The same things were measured in two ways. Each way mixes the same 10 hidden numbers, adds some noise and spreads widely along 6 directions of its own, which tell nothing about the thing.
Some things both ways: the first way, then the second way.
[  6   2   0  -3  -1   1   3  10  -5   5   9  17 -19  -6   4  -9  -2 -12
   7  12  -2   9  11  -2 -17]
[-10  -5  12  -2   3  -8  11  -6  12  -7   8   2  14  15  -3  -7   8  -1
  -2  -4  -1 -16   5  13  11   4]

[ -5 -21  12   2  -1  -6   6  -6 -19 -12  -7 -10   7  -3  -8   6   7 -11
  -1   2   7   4   0 -13  10]
[  1   4  14   5   9  10  -8   7  -9   7   1  -4  -2  -6  -6  10   8   2
   7  12 -18  -7  -5  -5  -7  -3]

[  2  10  -7  -1  12   8 -11   2   0   1 -15  -6  -4   5   8   6   3   5
   0 -24 -19   6   1  -8  18]
[ -4   9   9   2  12  24   6  -6   5   3   4   3  -5   7   7   6  10   9
   4   2 -18   1  -4   9 -13  -2]

[-16 -20   3   9   4  -2  11   7   5   3   5  -1   2   7  -8   4   3   4
  11   5  -3   5 -13 -11   1]
[ -4  -5   2   1  -4  -2   1  -3   3   8  -3   1   4   7  -1   3  -9  -2
 -10   8   8  -4  -5   0   0  -6]

[  5 -10   9  14   9  27 -10 -12   4   1 -21 -18   6   0   1   6   3  -8
 -26  -1 -13   8  -9   1  -8]
[  8  -4  10  -4  -7  11   4  -9  -6   8  -2  -6 -14  -3 -14  -3   7  -4
   0   1   6  -6  -8  -3  -5  10]

[ -1  -2  -7   4  -5  -1  10   0  -7  -2  10   8  -3  -2   0  -1   4 -15
   7   8  11   8   4   0  -8]
[  8   0  23 -28 -11  -5   0   3  20   3 -11   1  17  -2  -5   5  -7   4
 -11  18 -13   2   2  -3   4  -4]

[ -8  -5 -12  -6 -10   7   0   0  -5  10  22   1   6  -1   0   0  -2 -12
   8   4   0   5  -4  15 -15]
[ -8  -8   5   9  15  -3  -6   1   9   6   2   6   7   9  11   2   4   0
  -2   6  -4   3  -1   4  11 -19]

[ -8 -25  16   1   2  -8  19  -4  -1   4  -3   1  10   0 -19  -9   6  -2
   8  14   5   3  -8 -21  13]
[  6   3  -1  11  -1 -18   6   0   1  -9   0   0   1  -9   1  -4   5   5
   4   0  -4  -7   1 -10   9  12]

[  0  10 -20  -3  -5   0  -1  -1   3  -2  18  18   1  10   2   3 -12  -2
   3  10   3   0   7   7 -10]
[ 8 -4  6 -2 19  9 -4  1 12  5 13  8  1  6 12  9 -3  8 12  6 -9  6 -1 -4
  9 -8]

[ 23  -5  12  -2  -5  11  -2 -11  -2   4 -15 -10  -8   1   2  -5   2  -5
 -11 -10   3  -5  10  -3  -3]
[  1   1  15   4  -3 -12  -1   3  -7  17 -12  -8  -4  -6 -27  -2   1  -2
 -11   2  10 -12  -1   5   5  28]

[-12  -5 -14   4   4 -12   4   2   2  -8   1   4  10  21  -5   8  -6  20
   3 -10   3  -6   0  -9  15]
[  8   7  -2  -3  -3  12   0  -6   4   0  -3   5   6   4   5  17  -4  14
  -5   5 -15   9  -8   5  -7   2]

[  2  -8  15   8  14  15  13   3   0   8  -3   1 -16  -8  12 -20  18 -12
   0  -8  -6  13  -1   2   1]
[  0   8   9 -15 -14  -6   8  -2   7 -11  -9   3  16   9   6   0 -11   4
  -8   5 -16   2  -1   5   4  -1]

[  2 -11  -3  -9   0  21  18   1  -1  13   9   2   9   3  13  -9   1   1
  26   5  -4  19 -11   9   6]
[  6  -4   3  -3  -9   6   6 -12  -2 -12 -11   2  10  -4  -3 -11   5   3
  -4  -4 -16   9   0  14   8 -19]

[  1  -5   8  12   7  12   7 -12   7  -5   6   5   5   4   4  -2   6   1
 -12  14  -1   6  -4  10  -3]
[ 15 -20   4   3 -19 -15   5   0  -6  -9  -7 -17  -7  -7 -14 -14 -10  -5
   0  -4  19   4 -22  -7  10  -2]

[ 10  -2 -13   2 -20   0   6 -13  13   6  13 -12   8  21  -3  17  -2  11
  13 -14   9 -12  -2   9   6]
[  8  -2   4  -9 -17 -12  -1  -1   8   2 -20   1  15  -6  -9   0 -23   4
 -21  10   4  12  -6   0   5 -11]

[  2  12  -2  -5  -4 -25   6   7 -19 -10 -15   6  18  -6  -8 -10 -10  11
  -6 -10  28  -4  10   0   3]
[ 26  -7   4 -15   0  -6  -5  19   5   6 -15 -13 -25 -24  -3  -1 -14   3
  -4  12   4  22 -14  -6  -2   0]

[  4   4  -4   2   3   6  12   2  -3   4   3  10 -10  -2   9 -18   1  -9
   0  -3  12   4   5   8 -14]
[ 18  -4   3 -23 -14  12  14  -1   4 -18   1  -7 -10  -7  13  -7  -5   2
   9   3 -14  11 -10  -8  -6 -13]

[-10  -1   2 -18  -9 -24  14   7   6  -4  12  15  -2  10  -8 -10  -6  25
  17   3  16  -9   3 -10  13]
[  3  -2 -12  22   8  11  -9  -4 -18  -4   5  -2 -10 -14  -9   3  -1  -2
   3  -2   1   6 -21  -5  -6 -23]

[ 22   2   6  -8   2   7   0   2   1  -1  -7   6 -14   1  12  -3   2  -2
   7  -6 -10   5  12  -9   4]
[ -3  11  -1 -11   9  10  11 -11   6 -17  11  15  20  14  10   1   2   6
   9  -5 -26  -5  14  13   7  -5]

[-18   6   7  -2   9   5 -10   0  -4 -14   0   8  22 -12  -3   5  -3  -4
 -15  24 -12  16 -11   7  -3]
[  4 -16   3  19  10  -5  -3  -1  -5   1   2  -8  -5  -8 -16  -6  20  -3
   6  -4   5  -6  -6   6   6  -7]

[-20  -5  14   5  13  21 -11  -6   9   9 -12 -17  -2  -2  -7  -7   2   8
 -25   1 -13   3 -17   5 -10]
[ -5 -15 -12  21  -3 -14  13 -10  -7   9   2   3  -4  14  16 -10   3   6
  -1  -1  16 -17   9   6  22  19]

[  7  -5  -3 -13  -4   3  14   3  -1  17   6  13  -1   5  -3 -20 -11   7
  17  11   4   4   5  -3  -5]
[  4   3   5   1   2  -3   7  -7  -1  -1  -4   4  -1   1  -1 -12   0   3
   1  -6  -3   3   4   7  16  10]

[  9   1  -2  -2   2  -2  -6  -9   2  -9  -4  -3  -6  10   4   8   9  -4
  -4 -25  -6  -7  11 -11  22]
[ 11  -9   9 -12 -19 -20  13  11  12  -4 -19 -15  -7  -4   2  -8  -3  -2
  -7   9   3   0  -3  -3  -3  10]

[  7 -17   5  20  14  12  33   0  11   9   5   9   0   6   9 -13  15  -9
  18   4   1  13  -8  -3   8]
[  6  18   3  15   7  14   0  -8  -2 -21  11   2   8  -9 -14  15   3  15
   7  -8 -23   2 -20  -3 -14  -2]

[  6 -10  -3   4  -4   7  17   1   0  18  17   4 -24   4   8 -12  11 -13
  20  -5   6   6   7   1  -8]
[-14   3  13   8  12  10  -5  -3   6   0  14   6   8  17  11   9 -11   3
   3   5  -6   0 -17  -7   3 -19]

[-21  -4  16   6  22  -7  11  10  -3 -10  -1   9 -10  -9   1  -9   7 -11
   5  10  -8   5  -9 -11   5]
[ -1 -10  19   7   8  17  -7  11  -9  20   0 -16 -21  -2  -9   2  -4 -11
  11  14   8  -6 -21 -17 -21 -17]

[ -3   2 -13   0   5  14  12   3  17  13  19  12 -26  10  14 -20   1  -9
   3  -9   4  -6   1   9 -15]
[  0   4  13   5  14  12 -12  10   2  32  -2  -2 -12   2  -3  18  -9   6
  -4  19   6  -2 -10 -10 -10  11]

Other things, the second way, with their names:
Q160: [  4 -10  13  -9  -8 -12  15   3  14   3 -11  -2  13   9  12 -10  -9  10
  -2  10  -4  -5  14   7  18   9]
Q147: [ -1   0  14  -2   6  29  -3  -8 -22   7   1  -3  -8   2 -14  -9  -1 -14
  10  -3  -5   2 -12   0  -4 -22]
Q449: [  5  -6   9   7  10  20   5 -15   2 -11  15  -1 -11  -9  -3  -9  10   1
  11  -7  -4   5 -17  -7   0 -19]
Q286: [ -2  -5   5  31  15  10  -2   0  -2 -11  18 -11  -8   0  -4  13  22   6
  15  -4  -9  -8 -25  -2 -15  -8]
Q952: [  3  -2  20   4   9   3 -10  16  -9   9  -5 -11 -10 -14  -9  -5 -20   3
   0  12  -1   7 -19  -8   4 -11]
Q781: [ -1   0  20   8  10  16   0   1  -9  23  -8 -11 -24 -12 -21 -11  -1  -5
  -1   3  10  -2 -13  -3 -10   3]
Q275: [-12  -8   4  29   3  -2  -2  -4 -10  19 -10  -2   4   8  -3  -1   6   7
  -5   5   4 -11   0  11   8   7]
Q42: [  8 -15   7 -16  -4  -8   2   6   2  11 -10  -2   6   8   5  -4 -14   3
  -4  10   3   1  10  10  21   3]
Q915: [ 14   8   8   0  -7  -7  16   8 -12  -9 -16 -17 -13 -25 -21 -17   5   6
   1  -4 -12  -7   3  10  -3  28]
Q854: [  5  -6  -7   4   1 -20   8  13   4  -9   1  -6  -1 -12   8  -2  -3  11
  -2  10  -5 -11   5   4   7  11]
Q16: [  6  -1   8  -4  16  13  -3   7  -1  17  -1  -2 -14  -5  -3   2   4  -2
   6   9  -5  -2   4   0  -6   0]
Q65: [ -3   7  12 -17   4  -1  12   3   9  -7   3   2  -2  -1   7 -10  -4   1
   0   5 -11  -6   5   1   5   6]
Q591: [  1  -5  17   8  -7  -1   6   0   3  -3  -4 -13  -5  -7 -10  -3   4   1
  -1   6   1  -7 -17 -10 -10  -3]
Q750: [ 23  -2   4 -17  -8  16   2   1  -7  16 -14   3  -6 -10  16  -4 -14   7
  10  19 -13   9  11 -14   7  -4]
Q546: [  7  -3 -13  10  12 -11   5   1  13 -14   9   2   6   2   2   8  -5  15
  -2  -6  -1   7  -8  13   7   4]
Q563: [ 11   4   5 -12  -9   6  11  -3   8  -5  -7   1   9   1   9   2 -11  12
   0   8 -17   6   1   1   0   1]
Q826: [  5  15  14 -42  -8  12   3  -7   5  -8 -11  12  16   5   0  -6 -14 -10
  -5   5 -24  14   9   4   4 -20]
Q146: [  3   8   3   3   6  24   5 -13  -7  -1  -1   3  -2   4  -6   1   7   4
   5  -9 -15   6  -5  13  -6  -3]
Q875: [  2 -11 -12   3   5   7  -5   1  -7   8   2   1  -5   7   7   8  -3  -4
   0   7   4   2  -5   2  -2 -17]
Q886: [  7   4   4  10  11  -2   0   9  -5  -3  -1  -9  -2 -14 -17   3   0  14
  -1  -2  -9  -3  -8  12   0  14]
Q111: [  2   6  13   4  20  -4 -10   9  11  11  -2   0   2 -19 -22   9  -2  14
 -13   9  -4  -1  -5   7   3   8]
Q531: [ -5  -4  23 -20 -11   0   3   7  -2  22 -19  -7  -6   1  -2 -12 -16  -7
 -14  19   6  -8   4   0   4   4]
Q831: [ -1  -1  -3  -9 -18  -7  15  -6   0  -4  -9  -2  14   0  -5   0   7   3
 -11   9  -7 -22  16  12  -3  12]
Q724: [ -3  -7   3   9  -2  -3  -1   0   1 -10   1  -7   4   7  -4   2  -4   0
  -6  -2   1   5 -22   7   0 -13]
Q95: [ 12 -16   5  -9  -1 -10   3   7  18  14  -6  -2  -2   6  10   4  -5   3
   0  15   8   1   4  -6   5   4]
Q68: [  2   5   0 -27   6  18   6  -2  -1  -2   1  11   6   2  15  -1   0  -1
   5  10 -27   0  18  11   2 -14]
Q687: [ -6  -6   5   6  -4  13   7  -7  -2  -3   4  -4   4   8   2  -1  -4   4
  -2   4  -2  -5 -13   6  -8 -12]
Q871: [  9 -20  -1  -6 -13  -3  14   4 -13  -7 -14 -19 -29  -9   5 -30   1 -15
   5  -2  10   7  -8   2   1 -13]
Q873: [  1   1  14  -4   9  -2  -4  15   7   5   0  -1   9  -1   8   1 -31  10
   0  16  -7   4  -5  -6  12  -7]
Q513: [  9  13   6   3  -5  14  11  -5  -1 -25  -3  -4   6 -16  -1  -1  -1  20
   2  -3 -32  10 -14   6  -8  -7]
Q523: [ -4 -11  11  22   6  -5  -7 -17   7  13  -2   2   1  13 -21   1  18  -6
  -9 -11  19   3 -13   8   9   2]
Q637: [  0   3   9   9  14  10   3   4  -7  13  -8  -5 -13 -15 -11  -9   2   7
  -1   4  -5  -2   1  12  -1   7]
Q423: [  1 -11   4  20  12  -3 -12  -1   2  -1   7   1   4  -2   0   8  15   4
   3   2  -8   3 -11   1  12 -16]
Q534: [  2 -12   7   8   6  -7   2 -13  23  -3   9   9  15  19  10   5  16   6
   4  -2  -3   0   1   2  17  -6]
Q439: [ -3  14  -4  -6   3  -1  13  -9  15  -7   4  16  14   4  16   6   2  17
  -6   4 -19  -8  16   7   7  15]
Q645: [  6  -7   1  -6  -8   8  10  -1 -10  -8  -3  -3  12  -9   3  -6   3  10
   5   9 -23 -13  13  10   5  -8]
Q64: [  0  -7   0  26  16 -26   4   1  11   1   9  -2   0  -7 -20   3  18  13
  -7  -7  13 -18   1  13  14  36]
Q21: [  0  14  -1  -4  -1  -8   1   3   6 -17  -1   7  27  -2   3  12  -8  13
  -5   8 -29  -4   4   6   3  -4]
Q511: [ -2   2   2  12  18  11 -11  -2  10  -1  21   6  -4  -5   4  16  -5   7
   2   6   1   5 -25 -18  -6 -20]

Some of these things the first way, each followed by its name:
[  2  27 -18   1 -12  -4  -7  -3   6  -1  13  13  -1  -1   1   4  -5   2
  -7   2  10   3  10  14 -14]
Q111
[ 12 -11  -8  -7  -3  14   7   0  -5   3  -2   3   7   4   7   2   2 -10
  20  -2  -7  14   1  -9  13]
Q534
[ 21 -15 -13  -2 -17  17  11  -4   8  25   1 -13 -14  12   3  -4   3  -6
  19 -24   7  -2   5  -5  -4]
Q439
[ 11   7  11  -1   0  -5   5  -5  -6   0 -17  -9 -12  -6   1  -5  11  -9
   4 -19   5  -2   9  -9  13]
Q591
[  1 -11 -12  -7  -2  -6  15   9   0  -4   3   8   0  13   1   1  -5  -3
  25  -6   5  -3   0 -15  10]
Q95
[ -7  -8  -2   0   7  12  14   7   0  11  -5  -1  11   2   2  -5   0   6
  22   7  -8  18 -15  -5   8]
Q637
[-13   1  -4  -5   5  17   1 -16  19   1   7  -4   3  17   0   0  -5  10
  -2   5  -8  -5 -13   3  11]
Q750
[  9   6  -5   3 -13  -2  -4 -15   9  -6  16  -1 -12  10   5  10  11  -3
  -7 -16   7 -10  13   7   4]
Q21
[ -9  11  15  -9   7   6  -5   0 -14  -8 -10   1   9 -22   6 -13  11  -6
 -16   0   0  17  -2   8   5]
Q423
[ -5   2   5  17  13  17  -1  -2   4   2  -9 -15  -7   1  11   7  13  -1
  -2 -11 -14  12 -10   5   2]
Q687
[ 11  14   0  -1  -2  -2 -19  -7   5 -13 -19   2   6   2  -5  14   1  12
 -20  -7  -7   5  11 -13  14]
Q64
[ -5   0  23  -5  10 -10   4  10 -23  -3 -15   2   5 -19 -11 -15 -11  -2
  -5  25   4   4  -2   2 -18]
Q147
[ -5 -20   3 -14   2   6   7   5  -7   2   2   3   7   8   2  -6  -1   9
  15   2  -5  10  -3 -11  15]
Q871
[ -4 -16 -14   9  -8  10  -4  -8   7   8  16   6  -5  15  -8  12   5  -4
   2  10  -9  12   4 -11  -3]
Q65
[ 12  14  14   8   3  -2  17   0  -3   5  -5  -2 -19 -11  12 -14  15  -7
  10 -11  12   5   8   7   0]
Q873
[  3  17 -18   5 -14   9  -9 -14  22   7  20   5 -19  11   4   3   8  -1
 -14 -14   5  -4   8  11 -10]
Q511
[ 13  10  10 -10  -3 -10   1   6 -21  -9 -21  -5  -2  -8   4  -7  -9   6
  -1  -6  15  -1  11   1  -5]
Q42
[ 16 -15 -19 -11 -10  22   0  -8   7  13  12   1  13  20   4  10  -9  -1
  16  -1 -15   4  -2   0   4]
Q523
[  4   6   9   2  22  18   6   9  -3   8 -14   3   5 -10  12 -20  -5  -4
  -2   1 -12  11 -10  13  -9]
Q146
